All groups share one centre, and each spreads out both ways along 12 directions, with some noise.
Some rows, each with its group after it:
[  5  24   3  26 -38  23  32 -16   9  29  26 -10  34   4  24   5 -49  34
  -9] : U
[  6 -12  -8  12 -45 -23   8  24  39  -6   1  33  11  25  -8   0 -35  16
  12] : U
[  2  -7  36  -5 -22  31   4   0 -10   1   6 -13  34   8 -21  -7   5  11
   2] : H
[  3  26 -11  19  40  35 -22 -31   8   8  15 -19  13 -23 -22 -13  10  41
   8] : U
[ 31  16   7  11 -21 -21   6  20  34 -27 -46 -20  -3 -15 -15 -16  -9 -29
  10] : U
[-19  25   1 -36  -4 -18 -24 -31  30   9 -15  -1  33  17   5   2  -2  11
 -19] : H
[  3  13   1   9 -23   3  -4 -13  -5  -9  -2 -51  28 -20 -19  -9   4  32
 -22] : T
[ 10  21  22   1  24  12  30   0  17   4 -12 -47 -47 -40  21   6   2 -27
   6] : U
[-27 -19  28  -7   0 -10 -16   2   3  -5 -11 -13 -16  14 -23 -42  58 -13
  -8] : U
[ 44 -26   4   4 -41   5   2  18   4 -19  21 -17  21  -1   5 -13  -2 -24
  -6] : F
[  6  23  -1  27  -7   6   7  14  31   7   1 -30   5 -13   0  16  -7  17
  11] : F
[ 12  -3 -49  -8   4 -21  -7 -26  38   1  -2  10  10  -6  -8  24 -33  21
   6] : T
[-14  49  45 -10   4  -2  -7  11  17  -4   0 -23   5 -30  -2  -1  -5  14
 -27] : T
[ 27 -39 -30  13   0  24 -10 -10 -40  -2 -22 -29   2  16  20  35  28 -47
 -14] : T
[ -6 -14  11   0 -13  -3   6  14   8   0  -9  -1 -11  14   2   8   8 -16
   1] : H
[-13  32  -6 -18   5  -5  26 -20  20  12 -33 -11 -11 -17  21  47 -54  34
   6] : F
[-14   0   7  40  21  17  17  19 -23  13   0  -9 -24  -1 -18 -14  43  -6
  41] : F
[-11  11  11   8   8 -10  -6  19 -37   1  21  18  18  -7 -22   6  19 -25
 -17] : T
[  6  10  38  22  -5  49 -13   7 -16  -2 -12  -9  13  13   3 -28  12   7
  -9] : H
[-29  -5  25  -8 -53  -8  16 -13 -23  11 -27 -19  10  33  26  -1  -6  -4
 -49] : U
[ 22  22   7  21  10  15  12  18   1 -11   3   1  -4 -40 -13  24 -43  13
  -1] : U
[-44   4 -20  -7   3 -49  -9 -43  31  10   3  19   2  -4 -54 -30   4  30
 -24] : T
[-37  23 -23   9   2 -62  17 -22  40  17 -10  -3 -16 -21 -35  11  -7  -1
 -12] : F
[  7 -11 -14 -15  20   6   1 -51 -11   0 -40 -19 -10  -5  -7 -20  14 -24
   1] : H
[  6 -21  -6  -9   2 -23  -4  -2   6  -4   5  11 -11   0  -9  -5  19 -48
 -16] : F
[  9  32  30  -2 -43 -14  27  35   7 -10  13  -3  28 -14   7   2 -43  21
   6] : T
[  6 -27   4   8  29  16  -5  26 -36 -11  32  32 -16  -6 -25 -19  24  -1
  31] : F
[ -3  -9  24 -42 -10  -9   8  37  18  -9  12  -2  -6   9  18   8   8  15
  50] : H
[-34  -3  12   9 -61 -23  17  20   5  22  44   6  27  27  15  19 -15  25
 -33] : U
[-14  17 -17   9  12 -24 -22 -22  17  12  11  -4  22 -15 -34  15  12 -19
 -45] : F
[  1  -7  23  20 -20  10  19  -4  -4 -10 -27 -44 -17  -4 -16 -58  27   6
  13] : T
[ 19  11 -12   3  -5 -13  14   5  33  -1   1 -13  -3 -14   3   3 -14   1
  27] : F
[ 29 -50  -2   7 -11  50  12 -16 -40   5 -19  -7  -6  31  27   4  11 -40
   2] : T
[ -3 -23  -7  21 -18  -5  11  15  -1 -12 -13  -3 -20   5 -19 -18   0  31
  24] : H
[  3  22  -4 -26   1   1 -16 -31  16   9 -18 -11  21   8  31  12  -8  -9
 -22] : H
[ 23 -14  17 -27  -9  15  -7  17  12 -11  10  -6   0  19  36 -29  16  -3
  33] : F
[ 11  13  10  -6  -6   9  -6  12  23   0  12  29  16   9  11   3 -30   9
   7] : F
[ 20  -1 -23  -4 -23   2  27 -18  25  17  -5  -5   7  18  45  17 -35   2
  22] : U
[-13  -1  41   5 -54   1  55  19 -11  10  -5 -29  -9   6  22   6 -19  -3
  -4] : F
[ 19 -20 -51  37 -26  -6  17 -23 -12  -3 -13   0   4  -9 -12  24 -50  15
 -27] : H
[  4   7  13 -15 -19  23  -1 -27  27  17 -12  18  23  26  26  12 -41   3
 -30] : T
[  2  -6  20  19 -23  18  22  21  -6  15  49  -7  13   4   5  -8   7   3
  11] : U
[ 10  -7 -29 -11   7  -9  -2 -43  -6   6   7 -12  24 -12 -18   5   3 -13
 -14] : T
[ 10 -19 -40  10  18   0  -7 -19  18  20  18   1  -1  21   8  -9  38 -22
  39] : U
[ -5  -2   6 -36   3 -26   2   2  31 -17 -21   2 -25 -11  -4  -7 -13  15
  14] : U
[ 13  15  -7   0 -42   4 -12   0  44  -8 -14 -50  29  11  26  -4 -12  53
   8] : F
[-19   4  44  19 -35  18  12   4 -11   8  -3 -10  11  18  -6 -37  11  13
 -13] : F
[ 15 -41 -20  47 -12  16  -2  35  24  -2  -5 -15 -34  18   8  23  12  -5
  12] : T
[-17 -28  16 -28 -38 -20  26  37  -9 -15   8   5 -19   7  17  13 -26  40
  11] : U
[ 43  -8  14  -1  -2  46  13  17 -13 -12 -17 -15  -6   5  36  -3  -7 -12
  40] : H
[ 15   5  29  23  -4  29   4  33  27   3 -22   4 -25  19  29   7  -5 -35
   4] : T
[  0 -17 -48 -42  18 -33  -7 -40  -6   2 -23   3   4   9   6  18  13 -28
  13] : H
[-19   0 -17   6 -16 -13 -14  19   1 -19 -18   1 -16  15  13 -21  -9  82
  22] : H
[-15 -27  26  -5  13  23 -16  20  30  -2 -28  -9 -26  13 -16  46  15  -5
  -5] : H
[ -9  30  34 -40 -28 -31  24  28  41   5  23 -10   1  -3  41   7 -17  -1
  11] : T
[-12 -10   0  12 -33  -7   3  17 -10  -8  -5  16   7  21  -4 -11 -15  39
   3] : H

New rows. What belongs after each?
[-27  32  42 -25  21  21 -20 -19 -14   5  -8   6  11  -7  -4  -6  -2  14
 -43] : T
[  3 -34   7  -3  -2  23   2  10 -17  -9  -8  -1   0   5 -27  19   5  14
  18] : H
[  3  32 -19  14  -4 -29  22 -16   4   5  38 -27  -7 -44  12 -28 -18  19
 -19] : H
[-27 -22  57  13  17  35  -7  28 -19 -11 -10  33 -22   4 -62 -21  16  23
   7] : H
[ -2  -8  -7  14 -13 -12 -24   0  12  -4   8  -6  16   2 -22   1  10  -4
 -40] : F
[ -8   3 -10 -31 -30 -41  22  15   8   1  39  -5  11  -9  22  18 -20  21
  10] : H
[  2 -19 -23  33   2  -3  11  -6  17  -3 -19 -30 -43 -20  -8  15  -9   5
 -17] : H
[-10 -41  43   8 -11  32   7  50  -2 -18 -14  -1 -30  12 -27   0  15  30
  36] : H
[  7 -23  19  -6  21  19  15   6  -5 -11 -30  21 -37  -4 -19   3 -13 -16
  19] : H
[ -4 -18  12   2  -3  21 -11 -21 -32  -4 -20 -32   2  12  -6 -32  43  -6
 -13] : F
[  5 -10  23 -23  -6  17 -26 -18  -2 -10  -4 -30  11   3   7 -23  26  -6
 -37] : F
[-32  14 -34 -11  10 -41 -23  13  -3  -7  19  13 -15  -5  22  10  -7  61
  -9] : H
[ -9 -40  17  18  -1  24   0  31  -3  -8  -4   8 -18   2 -41  39  -1  16
   0] : H
[-21   9   8 -24 -23 -13 -20  -5  26  10  17 -10  55  18 -20  17  16  20
  -8] : H
[ 67  -5  -2   3 -24  26 -24  12  31 -21  17  -9  40   6  15 -20  -6 -15
  10] : F
[  5  14  13 -14 -42 -28  22  37 -17 -13  -2  -7  20  16  25 -27   9   1
  48] : T
[-25   8 -11  30  -3  -5  16   9  13  -3 -25 -22 -46 -19   3  24 -34  62
 -14] : U
[  2  20 -16  -6  -5  -5 -16  23   2 -11  14   7  29   4   6   4  -8  56
  37] : T
[ -6   9  33   0  11   8  21  16  29   0  -9 -18 -44 -21   5  -5  -7   9
  14] : F
[ -3   1  24  12 -53   8  -6   6   4   2  22 -22  50  28  -8 -42  27  24
   1] : U
[ 28  13  -3 -18  33   5   0   5  23 -11  -1  -3 -15 -32   3  15 -15  -7
  27] : U
[-25 -25 -26 -16 -27 -41  15  -9 -17  -7 -19  -1 -23  15  15 -10  -4  24
  -2] : H
[-18   0  13  13 -39  10  29 -11  36  36  27  -5   1  31  39  -3 -18  22
  -4] : U
[ 22 -32 -51  20  27   6 -13  -8   0  -9  -5 -37 -22 -16 -14  13  34  -2
  27] : T
[ -9  -4  27 -15 -15 -14  38  -4  -3   1   5 -48 -24 -22  -3 -28  23  -8
  14] : F
[-28   5  -2 -25  20 -16 -20  -9   5  -5  -7 -33 -13  -7  -1 -16  42  28
   7] : T
[ 10 -14  12 -15 -35   5 -22  23   5  -4  13   8  42  39  18   6  13 -11
  -4] : U
[ -4 -24 -39  15 -21 -10 -18  -6  -7   2   8  -9  24  26  -5   5  25  13
   4] : T
[  2 -13  18 -14  11  25   1 -18  14  -7 -26 -22  -9  -9 -31  -3   5  20
  15] : H
[ -1 -17  11  -7 -16  -7  15  37  23  -9  -4   3 -39  14  27  -8  -7  20
  40] : F
[ 10 -31  17   4 -14  -2  41   2  -9  -1  17 -28 -32 -24 -10  -6  10 -39
  -3] : T
[  2   0 -39 -39  50  -9 -13  -7  -7  -8  23 -10 -13 -33   9  36   4  36
  39] : U
[-12  -8 -28 -49  28 -15  13 -39   1   2  -8 -31 -34 -15  25 -10  12  33
  43] : U
[-30 -11 -28 -11 -27 -28  -2 -18  21   3 -14 -17  -3  22   9 -14   2  66
  12] : U
[ -8 -29  -9  17  -6  30  -5 -19 -30  -7 -39 -33 -30   3  14  14  -6  28
 -40] : H
[  0   4   4 -26   0  -9 -19  40  30  -2  18  10  20  16  15  37  10   4
  35] : H
[-13  30  12  -3  36  27  -1 -46 -19   6 -13 -51   4 -43 -28 -10  15  31
  -9] : F
[ -6 -19 -10 -11  16   7 -27 -10 -24  -7   0  10   4  20  -7 -34  39  14
  18] : F
[ -6   0  28 -45  -2 -19  36  17 -13 -12  -7   0 -35 -17  25   0 -15  -8
  21] : T
[ 21  -8  26  -8  16  41   3  -3  -4  -5 -34  -4 -15   6   9  -4   5 -32
  17] : H
[ 27  -8  19  20 -25  41  21   2   1  -4 -11 -37   0  -7   9  -1 -21  15
   3] : H
[ 23   1   3 -16 -17 -12  36   6 -16 -14 -15   1  -2 -17   8   2 -32 -18
  21] : T
[  0  -9 -41  12   5 -16 -21 -10 -17  -3  -2  -5  21   5 -20   7  24   3
   0] : T
[-23 -26  14   5  16  -1  16  23 -15  -3 -12 -12 -60  -5  -1  -3  29  -4
  15] : F
[ -9  13   1 -18  32   7   1 -16 -17  -2  21 -42  -1 -39 -17  -6  27  39
  21] : F
[-23  -2  -9  -9 -18 -17 -14   5  10  -9  -2 -16   8  10  -6 -16  12  64
  15] : H
[ 35 -11  11 -39 -20 -12  17  40  26 -17  48  24   4  -2  30 -10 -24   3
  51] : F
[  1  25 -17 -56 -13 -41  11 -11  -2  -9  26 -18  37 -23   8  -6 -11  45
  38] : T
[ -6 -23 -41  26  -8 -20 -42  20  -1  -8  25  33  29  27 -31  -1  23  18
  -6] : F
[-19  -2  36  -5 -35 -13  26  36  14  11   9 -17 -23   6  36  30  -9 -14
 -29] : U
[  8  -8  25  21  22  35 -15   1 -21   1 -25  27   6  21 -29 -22  33 -50
   6] : H
[ -4  19  -2 -41  19 -26   8 -12   0   0 -21 -11 -18 -27  25  45 -18 -33
 -26] : U
[ -3   5 -34   2  29 -14 -41   5  -4 -18  17  -1  22 -20 -43   6  23  43
  13] : U
[  1  31  17  -9 -15   8   9 -29 -25  12  17 -22  20  -9  37 -27  -7  -8
 -42] : H
[ 10  -8  -8  -4 -14   8  18 -13 -13 -11 -24 -24  -3  -3   1 -21  -8  36
  34] : F
[-17 -26 -24  10 -22 -18  16 -14 -12   9  -6  12  -8  25  -5 -12   1  13
   9] : U
[ -3 -27 -21  24  -1  10  11  23 -36  10  54   7   5   3  -4  14  16  18
  25] : U
[  5  -6  10  -3  10  22 -15  26  11  -8  19 -36   2  -8  -6  12  29  33
  34] : H
[-44 -14   4 -24  19 -55  12  22   2  -4  14  25 -53  -9 -14 -11  21  -4
  10] : H
[  7 -10  16   6   5   4 -12  31  26 -19  22  12 -21 -18 -19  -4 -14  24
  -5] : F
[  3  15 -26  12  11 -18  -4  -1   4   5  34   4  27 -15 -32  -4  12  15
  29] : F
